The rows are grouped in 4 ways, from coarse to fine. Each group lies inside one group of the grouping before and may be the whole of it. The rows also spread widely along 12 directions, which tell nothing about the answers.
(in the rows, 128 means zero)
Some rows, each with its group in each grouping after it:
[120 122 178 116 124  98 116 193 111 132 107 113 149 154 117 113 166 116
 148 124 101  70 126 132 137 166  95  91 114 149  99 173 145 202]
z_905 z_141 vize Nor
[106 103 156 124 181  97 118 147  59 134 111  98  88 152 158  95 136  95
  76 114  91 105 117 108 178 156  93 114 126 135 128 146 136 163]
z_905 z_858 gufel Vin
[121 172 134 119 146  81 125 212  58 149 141 164 138 113  80 123 102  63
 131 112 156 116 102 121 106 131 167 173 127 166  79 140 194 170]
z_905 z_243 lilon vasuf
[161  77 174 117 128 113 141 166 151 157 160 118 127 147  90 117  89 156
 100 154 128  59 171 163 201 100  80 124  77 140  91 190 121 114]
z_905 z_858 fitu novur
[144 122 140 179 141 174  93 106 105 131  82 110  78 141 124 138  63 139
 111 112  85 116 132 110 135 154 106  70 111  85 163 114 127  89]
z_905 z_858 fitu vego
[127 129 148 147 129 158  77 122 114  83  93 147 118 164 128 107 108 124
 173  80  75  93 132 129 102 170 120 106 145 145 146  93  90 157]
z_197 z_500 Kaz vipi
[121 132 154  85 106 130 104 189 108 120 150 160 181  81  70 133  78  92
 149 124 167  78 158 151 107 104 111 160  90 144  86 146  97 126]
z_905 z_141 nokel pafad
[112 186 101 131  65 155 126 138 124 114 126 159 177 131 136 128 124 118
 216  71 131  98 162 114  76 101 179 143 164 127 123  75 146  98]
z_905 z_141 nokel taf
[157  57 164 133 108  70 131 181 150 152 121 132 132 134  97 139 138 189
  92 136 149 129 135 172 181 101 105 131 108 110 105 161 129 172]
z_905 z_141 vize Bini
[160 138 162 137  95 144  94 187 123 155  84  99 130 118  90 161  88 143
 144 129 108  74 148 122 123 136  91  57  94  98 121 167 151 114]
z_905 z_141 fitut tovav
[135 202 124 103  79 105 100 175 132 128 153 132 157 121 111 150 117  70
 175 110 152 121 116 124  60  71 164 142 117 131  91 108 143 113]
z_197 z_266 selid divis
[173  94 142 102 136  61  82 149 119 150 117  96  85 167 152 136 110 132
  73 104 106 133 118 129 174  79  95 108 124 113 123 122 115 123]
z_905 z_141 vize Bini
[103 204 149 146  97 107 143 129 142 130 141 129 178 174 124 125 118 109
 136 118 104 107 107 128  52 189 155  75 121 143 121  70 115 198]
z_905 z_141 vize Nor
[134 120 158 126 129 134 145 143 152 131 173 150 149 163  98 103 103 123
 145 131 134  67 159 152 153 108 119 150  97 147  94 158 125 120]
z_905 z_858 fitu vego
[122 148 177 176 117 121 175 141 173 148 139 136 168 187  85 120 102 172
 108 141 111  75 138 152 117 205 127  68  93 123 118 128 129 201]
z_905 z_141 nokel pafad
[137  85 173 131 119 129 116 162 154 133 113 134 147 135  88 140 103 167
 107 128 142  95 161 151 154 126  87 104  85  79 121 165 103 138]
z_905 z_141 nokel taf
[143  75 173 167  86 111 136 153 137 150  97  76 108 132 134 130 177 174
 125 164  83 104 116 156 169 157  94  52 107 140 125 156 142 182]
z_905 z_858 fitu novur
[ 88 159 128 150  93 113 175  90 142 145 144  78 149 140 178 142 132 143
  62 135 129 144 133 124 118 139 132  77 107  74 154  67  97 132]
z_905 z_141 vize Bini
[ 92  92 160 162 128 181 123 121  84 103 109 113 115  82 123 116 127 111
 130 148 110 105 125 144 138 169  95 104  97 133 143 136 103 139]
z_905 z_858 gufel Vin
[ 69 147 167  94 133 140 147 175  91 142 136  75 165  81 131 140 126  79
  78 152 162  77 164 109 142 133  74  98  55  64 115 184 118 114]
z_905 z_141 nokel taf
[118 139 170 124 109 145 125 136 135 135 135  80 145 122 125 141  99 113
  98 154 113  78 142 134 125 150  79  57  65 108 127 136  89 125]
z_905 z_141 nokel taf
[150 158 155 188 137 128 118 158 111 149  99 127 105 129  69 154  34 151
  82 131 108 117 113 135 100 196 133  75  98 112 137 110 140 160]
z_197 z_500 Kaz vipi
[156 199 154 128 118 117  89 163 150 139 117 123 135 203 103 132  77 118
 153  94  80  67 135 106  82 150 125  68 119 128 113 121 137 140]
z_197 z_266 selid divis
[108 128 107 177  68 151 145 112 140 105 123 141 135 102 137 140 153 157
 166 109 150 163 128 147 105  95 176 149 143  97 144  77 130 116]
z_197 z_266 selid divis
[ 79 161 129 165  80 142 183 147  95 145 123  98 161  80 136 139 141 134
 124 145 136 110 138 129 114 165 145  98 115 120 130 106 155 146]
z_905 z_141 vize Bini
[143 126 157 128 126 122  80 157 111 132 116 129 119 114  91 145  83  98
 115 132 130 130 111 136 106 121 109 108  89 111 116 136 111 132]
z_905 z_858 fitu novur
[156  97 165 183 180 167 115  89 154 114 135 151  84 204 101 103  69 137
 116 116  95  96 125 145 160 145 107 111  98 115 139 141 118 112]
z_905 z_858 gufel Vin

New rows. What belongs after each?
[123 106 166 127  75 108 103 146 135 135 125  93 141  73 111 165 127 119
  91 175 144 159  99 163  98 122  99  78  68 104 123 118  72 161]
z_905 z_858 fitu novur
[149 184 149 142 145 119 102  96 156 121 164  85  89 200 151 129 107  61
 110 129  94 121  78 121 100 112 124  78  85 119 126 104 115 114]
z_197 z_266 selid divis
[ 78 118 118 198 157 155 184 119  65 135 106 136 104 121 141 102 127 147
 104 107 129 130 144 112 170 166 157 148 145  96 148 122 180 129]
z_905 z_858 fitu novur
[ 83 154 171 126 146 142 126 184 108 133 105 118 157 140 111 126 154  88
 141 120 143  88 145 100 119 147 106 107  89  62 109 202 163 148]
z_905 z_858 fitu novur
[123  80 118 124  77 134 111 138  99 119  84  89 105 105 178 126 155 179
 141  93  94 106 175 121 179  95 102 112 159 114 151 109 110  97]
z_197 z_266 selid divis
[149 119 133 104  64  70 110 178 116 150 108 106 138 130 135 130 114 183
 123 105  87  91 161 135 140 123 117  97 155 168 117  90 104 159]
z_197 z_266 selid divis
[117 171 150 125 138 164 100 140 121 107 137 163 153 169 100 104  90  77
 188  94 110  66 147 115  89 142 130 129 115 139 107 136 125 122]
z_905 z_858 fitu novur
[148  92 142 134 105 125 127 155 145 131 140 143 135 120 102 136 118 146
 139 125 159 116 145 160 158  75 122 155 106 111 107 150 134 107]
z_905 z_141 vize Bini
[129  77 143 144 126 111 131 123 109 125 139 113 106 104 134 128 119 131
  80 142 135 142 112 161 166 114 112 129 102 130 131 109  99 139]
z_905 z_141 nokel taf
[ 74 106 149 125  67 120 192 163 138 134 129  87 179 106 161 122 201 181
 126 136 143  83 191 144 170 128 113 118 122  99 125 148 121 158]
z_197 z_500 Kaz vipi
[102 153 177 153 167  99 130 141 139 125 131 128 141 185 112 124 140  92
  90 129 134 135  84 131 100 174 123  96  84  86 119 142 130 205]
z_905 z_141 vize Bini
[105 114 135 120 106 124 125 139 110 103 144 134 140 108 129 114 128 121
 136 118 133 112 140 149 130 113 127 154 123 148 119 104  89 140]
z_197 z_266 selid divis
[118  92 174 170 128 131 141 155 130 131 105 128 128 142  99 123 144 157
 116 142 115 105 122 151 150 180 107  88 100 117 127 159 139 190]
z_905 z_243 lilon vasuf
[125  29 141 139 101 126 130 124 119 115 109 133 124 103 135 117 128 202
 103 118 126 122 166 170 195 116  94 140 133 126 143 112  74 137]
z_905 z_141 vize Bini
[131 130 162 147 154 100 157 137 169 152 167 148 140 186  90 125  92 137
  75 133 161 124 135 145 144 114 132 138  81  76 106 155 132 140]
z_905 z_858 fitu novur
[133 155 124 168  60 195 147  91 172 120 158 124 146 130 130 134 116 128
 197 135 125  96 151 146 105  92 151 109 107 121 129 104 129  62]
z_905 z_858 fitu novur
[ 97 140 157  93  57 122 159 184 126 158 136  60 183  76 140 153 156 129
 118 162 148  70 175 131 141 109  86  81  79  99 106 165 123 118]
z_905 z_141 vize Nor
[137 152 115 135 120 132 132 106 140 127 162 125 118 137 135 141  65 123
  96 107 151 133 150 133 129  74 146 150 111  88 137  85 103  65]
z_197 z_500 Kaz vipi
[150 123 146 198 120 115 170 131 152 155 113 130 118 203 120 111 120 197
 125 110  83  87 136 139 161 178 144  80 143 134 132 117 175 172]
z_905 z_141 nokel pafad
[ 99 144 150 145 108 109 137 133 141 134 123  97 145 127 142 155 156 114
  88 136 154 161 104 129 103 126 128  87  89  52 137 117 121 155]
z_905 z_141 nokel taf
[148 139 151 146 106 121 144 149 118 157 146 106 130 112  96 140  59 140
  91 155 116  86 135 150 135 149 112  89  88 153 114 116 122 128]
z_905 z_141 vize Nor
[122  60 145 136 181 126  92 123  44 100 111 126  71 111 140  96 100 102
  86 113  95 121 108 142 184 150  88 144 125 169 138 113  93 147]
z_905 z_141 vize Bini
[108 141 158 124 100 171  85 137 131  86 109 133 157 122 115 130 111 113
 171 107 112  88 150 135  82 151 105 101 107 116 136 114  70 138]
z_197 z_500 Kaz vipi
[151 135 122 182 158 114 114 118  99 139 104 153  88 164 109 130  48 150
  84  88 107 147 111 123 128 155 151 120 141 112 147  76 142 133]
z_905 z_141 vize Bini
[ 94 198 161 164 145 156 140 159 138 119 131 177 182 162  64 128  93  94
 155 108 155  94 127 121  60 180 155 120  92  83 110 144 156 167]
z_905 z_141 nokel pafad
[151 148 126 121  59 119 106 125 143 145 157 105 134  79 117 173  77 108
 109 155 153 156 115 151  87  64 136 110  85 113 121  79  89  82]
z_905 z_858 fitu vego
[140 100 127 137 135 154 115 142  86 119 119 136 103 122 129 111 109 118
 158  98 121  90 149 130 173  94 120 157 134 136 124 142 150  84]
z_905 z_141 fitut tovav
[127 165 133 139 155 100 134 126 137 147 161 134 119 169 121 136  96  87
  83 116 164 157 109 119 117  85 155 146  97  67 115 125 147 107]
z_905 z_858 fitu novur
[108 137 145 148 131 164 123 144  77 133 103 106 116 115 128 117 103 111
 134 122  96  79 149 108 138 162 107  93 113 125 132 141 142 115]
z_905 z_858 fitu novur
[ 84 216 135  97 120 107 123 123 110 123 150 134 185 173 144 115  86  78
 116  87 113  98 138 102  55 162 142 104 128 129 127  57  79 160]
z_905 z_141 fitut tovav
[ 96 152 147 152 122 197 137  92 137  95 160 128 141 140 134 108 130  73
 176 134 124  89 132 133 108 127 127 124  90 123 127 128 113  98]
z_905 z_858 fitu vego
[131 105 175 144  83 113 145 177 144 154 111 107 153 131  99 136 136 177
 118 154 107  78 145 153 144 172  97  62  98 135 115 154 131 186]
z_905 z_243 lilon vasuf
[137 111 147 144 129  80 117 158  96 132 118 123 109 141 130 117 147 114
 118 120 107 130  88 144 139 144 134 116 133 164 114 113 146 192]
z_905 z_141 nokel taf
[148 100 113 131 112 103 100 143  99 121 105 157 113 143 137 118 122 146
 152  71 120 136 134 133 147  89 149 162 172 135 130  93 135 127]
z_905 z_141 fitut tovav
[172 135 158 140 119  67 139 199 127 187 126 128 126 173  82 126  86 164
 110 127 103  77 141 136 154 143 130 100 123 157  88 156 182 168]
z_905 z_858 fitu novur
[104 156 157 119 126 106 165 103 173 138 178 109 168 192 144 120 109 126
  72 130 137 102 147 136 126 128 114  99  85  88 126 107  79 140]
z_905 z_141 fitut tovav
[ 87 150 168  82  67 110 131 168 145 119 161 114 212  97 118 138 154  91
 141 151 157  93 139 154  81 124 109 107  79 132  96 125  73 174]
z_905 z_141 nokel taf
[133  89 129 175 122 134 161 161  89 152 101 144 118 105  98 124  83 196
 105 112 127  97 168 141 184 150 133 135 138 124 132 128 163 128]
z_905 z_141 nokel taf
[144  71 141 127 111  94 137 168 100 144 140 122 117  85 113 131 118 144
  94 141 151 122 134 165 184  91 116 153 109 144 107 138 131 131]
z_905 z_141 nokel taf
[123 100 141 153  86  95 137 155 100 132 121 152 142  99  99 124 116 161
 117 135 116 131 113 168 119 172 144 120 138 187 121  78 110 207]
z_905 z_243 lilon vasuf
[117 124 124 138 130  89 124 152 104 108 139 174 128 158 133 102 186  88
 173  89 142 151  89 140 121 102 180 186 162 157 103 112 169 181]
z_905 z_243 lilon vasuf
[149 121 165 118  95 122  85 157 127 148  98  85 123 127 120 149  96 138
 112 138  90  91 142 126 126 137  78  51  94 113 128 136 100 129]
z_905 z_858 fitu vego
[111 139 140 108  72 119 103 116 115 117 128  74 133 130 190 121 177  90
 156 129  80 109 116 125 108 120 111  75 128 158 131  87  92 144]
z_905 z_858 fitu vego
[140  88 159 156 100 137 131 146 118 132 122 133 127 113  93 123  95 165
 125 145 101  86 139 165 148 167 106  96 109 173 123 120 109 161]
z_905 z_243 lilon vasuf
[ 93  90 133 140 156 132 124 155  87  95  98 145 111 138 152 100 186 122
 154  75 141 125 145 121 173 108 135 185 155  91 132 157 156 142]
z_197 z_500 Kaz vipi
[ 91 140 161 166 118 160 169 112 128 116 153  94 142 130 141 112 157  96
 132 160 115  88 113 147 127 171 117  85  83 139 125 130 126 159]
z_905 z_141 nokel pafad
[106 193 125 108 124 110 135 114 117 133 156 119 155 176 156 115  84  96
 107  92 109  94 146 105 100 135 137 112 130 128 128  69 101 122]
z_905 z_141 vize Nor
[152  86 179 129 108 128 115 145 182 136 130 123 148 148  88 147  89 175
  98 141 137  95 158 164 149 118  76  89  70  82 122 157  79 129]
z_905 z_141 vize Nor
[148 109 122 131 130  88 108  95 121 134 137 154 109 167 132 116  42 162
  65  88 103 146 139 139 134 120 137 134 150 138 147  39  65 128]
z_905 z_858 gufel Vin
[129 147 134 177 116 146 204  99 171 139 177 129 142 207 142  94 134 155
 154 119 113  65 155 144 165 126 155 126 127 142 119 122 166 116]
z_905 z_141 fitut tovav
[158 159 114 165  58  76 122 146 119 154 108 142 139 131 112 148  87 174
 131 107  96 146 104 147  78 157 179  92 166 176 128  28 133 183]
z_905 z_141 vize Bini
[129  85 138 163  87 108 162 148 121 134 133 116 126 109 136 122 178 152
 141 142 130 123 115 167 167 117 141 131 129 157 115 124 156 164]
z_905 z_141 nokel taf
[ 93 118 140 109  82 142 116 171  79 125  98 103 151  79 146 124 164 115
 167 122 117  88 160 118 133 124 106 114 129 130 120 143 130 131]
z_905 z_858 fitu vego
[ 58 152 126 156  75 139 172 100 124 121 125  85 157 123 194 124 211 119
 140 129 125 145 126 118 106 138 150  93 130  87 149  90 126 150]
z_905 z_858 fitu novur
[130 192 127 125 118  73  90 171 108 150  96 148 141 173 119 141 109 107
 132  73 121 150 110  93  66 129 169 114 155  94 119  93 161 166]
z_905 z_858 fitu vego
[123 202 124 158 105 142 106 142  92 136  94 125 136 130 117 146  71 108
 141  96  97 110 120  99  62 174 153  72 134 119 140  72 146 133]
z_905 z_141 nokel taf
[128  95 132 141  66 137 121 128 139 113 120 117 138  96 142 144 160 145
 157 128 140 141 128 157 129  87 127 123 121 111 132 109 110 120]
z_905 z_141 vize Nor
[ 67  90 148 139 107 131 125 113 127  93 104 119 153 103 159 136 191 128
 107 119 159 175 119 141 117 127 116 117 108  49 155 107  75 169]
z_905 z_141 nokel taf
[ 86  97 156 172 149 150 130  99 107 108  87  83  99 147 177 118 178 125
  96 121 100 134 110 117 155 170  95  69 110  66 168 129 117 159]
z_905 z_141 nokel pafad
[134 130 179 163 135 145 101 121 136 124 108  68  95 136 123 151  98 118
  77 158  93 116 101 138 118 177  79  34  62  90 151 132  89 150]
z_197 z_500 Kaz vipi
[143  77 149 174 138 152 140  91 115 105 139 139 100 170 133  74 100 157
 141 118  57  61 135 165 180 182 110 109 138 216 136  91  97 159]
z_905 z_141 nokel pafad
[161  73 192 129 145 136 109 165 142 130 143 114 114 130  78 130 101 119
 112 165 132  76 126 171 175 117  64 107  52 130 100 202 112 133]
z_905 z_141 fitut tovav
[ 88 148 117 129 147 116 174 146  67 143 142 104 124 130 168 107 144  97
 106 105 139 102 148 102 173 111 139 157 136 114 119 135 178 108]
z_905 z_141 vize Nor
[ 71 178 145 128 115 113 156 171 109 141 123 147 191 141 111 119 129 120
 130 105 145 102 157 109  89 165 150 126 126  95 111 128 142 177]
z_905 z_858 fitu novur
[106 111 141 166 145 141 151 142  93 124  97 162 138 163 114  91 101 175
 132  81  95  72 169 125 158 194 130 125 156 137 137 116 140 170]
z_905 z_141 nokel pafad
[131 120 132 123 125 121 154 111 132 128 206 124 120 123 132 119 107  82
 101 152 158 121 118 162 156  68 134 165  86 153 105 115 112  91]
z_905 z_243 lilon vasuf
[130 110 154  67  79  61  51 175 118 119 100 105 151 109 144 157 166  99
 121 111 137 162 102 137  91  82  99 102 118 102 119 109  69 176]
z_905 z_141 fitut tovav
[110 188 160  96 106 119 116 149 166 124 151 152 205 179 101 128  87 108
 140 100 135  76 160 125  66 141 124 103  99 104 108 110  83 151]
z_905 z_141 nokel taf
[115 122 135 130 127  98 143 151 111 146 129 124 136 125 126 137 115 137
  82 114 160 139 139 130 148 104 131 140 114  78 125 127 133 130]
z_905 z_141 fitut tovav
[129  83 135 169 148 164 154 107  76 120 137  55  47 113 186 101 152 110
 114 148  86  84 128 137 226 118  97 117 112 159 141 149 155  84]
z_197 z_500 Kaz vipi
[142  73 187 104 114  95 127 183 157 152 130 107 152 133  93 141 119 167
  81 151 149  88 160 162 177 109  65 101  69  88 105 191  98 152]
z_905 z_141 fitut tovav
[147 131 132 189  79 172 136  82 193 128 111 136 131 194 134 130 110 197
 168 100  91 106 161 133 121 130 143  77 137  85 158  90 123  99]
z_905 z_858 fitu vego
[156 161 140 142  84 115 124 146 188 151 118 138 160 190 109 149 101 171
 145  94 125 102 156 126 104 111 142  85 125  75 124 114 139 123]
z_905 z_141 nokel pafad
[ 86 119 167 130 135 167 144 102 148  87 165 105 142 144 150 105 152  94
 130 140 131  86 143 149 141 130  95 123  78 111 131 143  74 129]
z_197 z_500 Kaz vipi
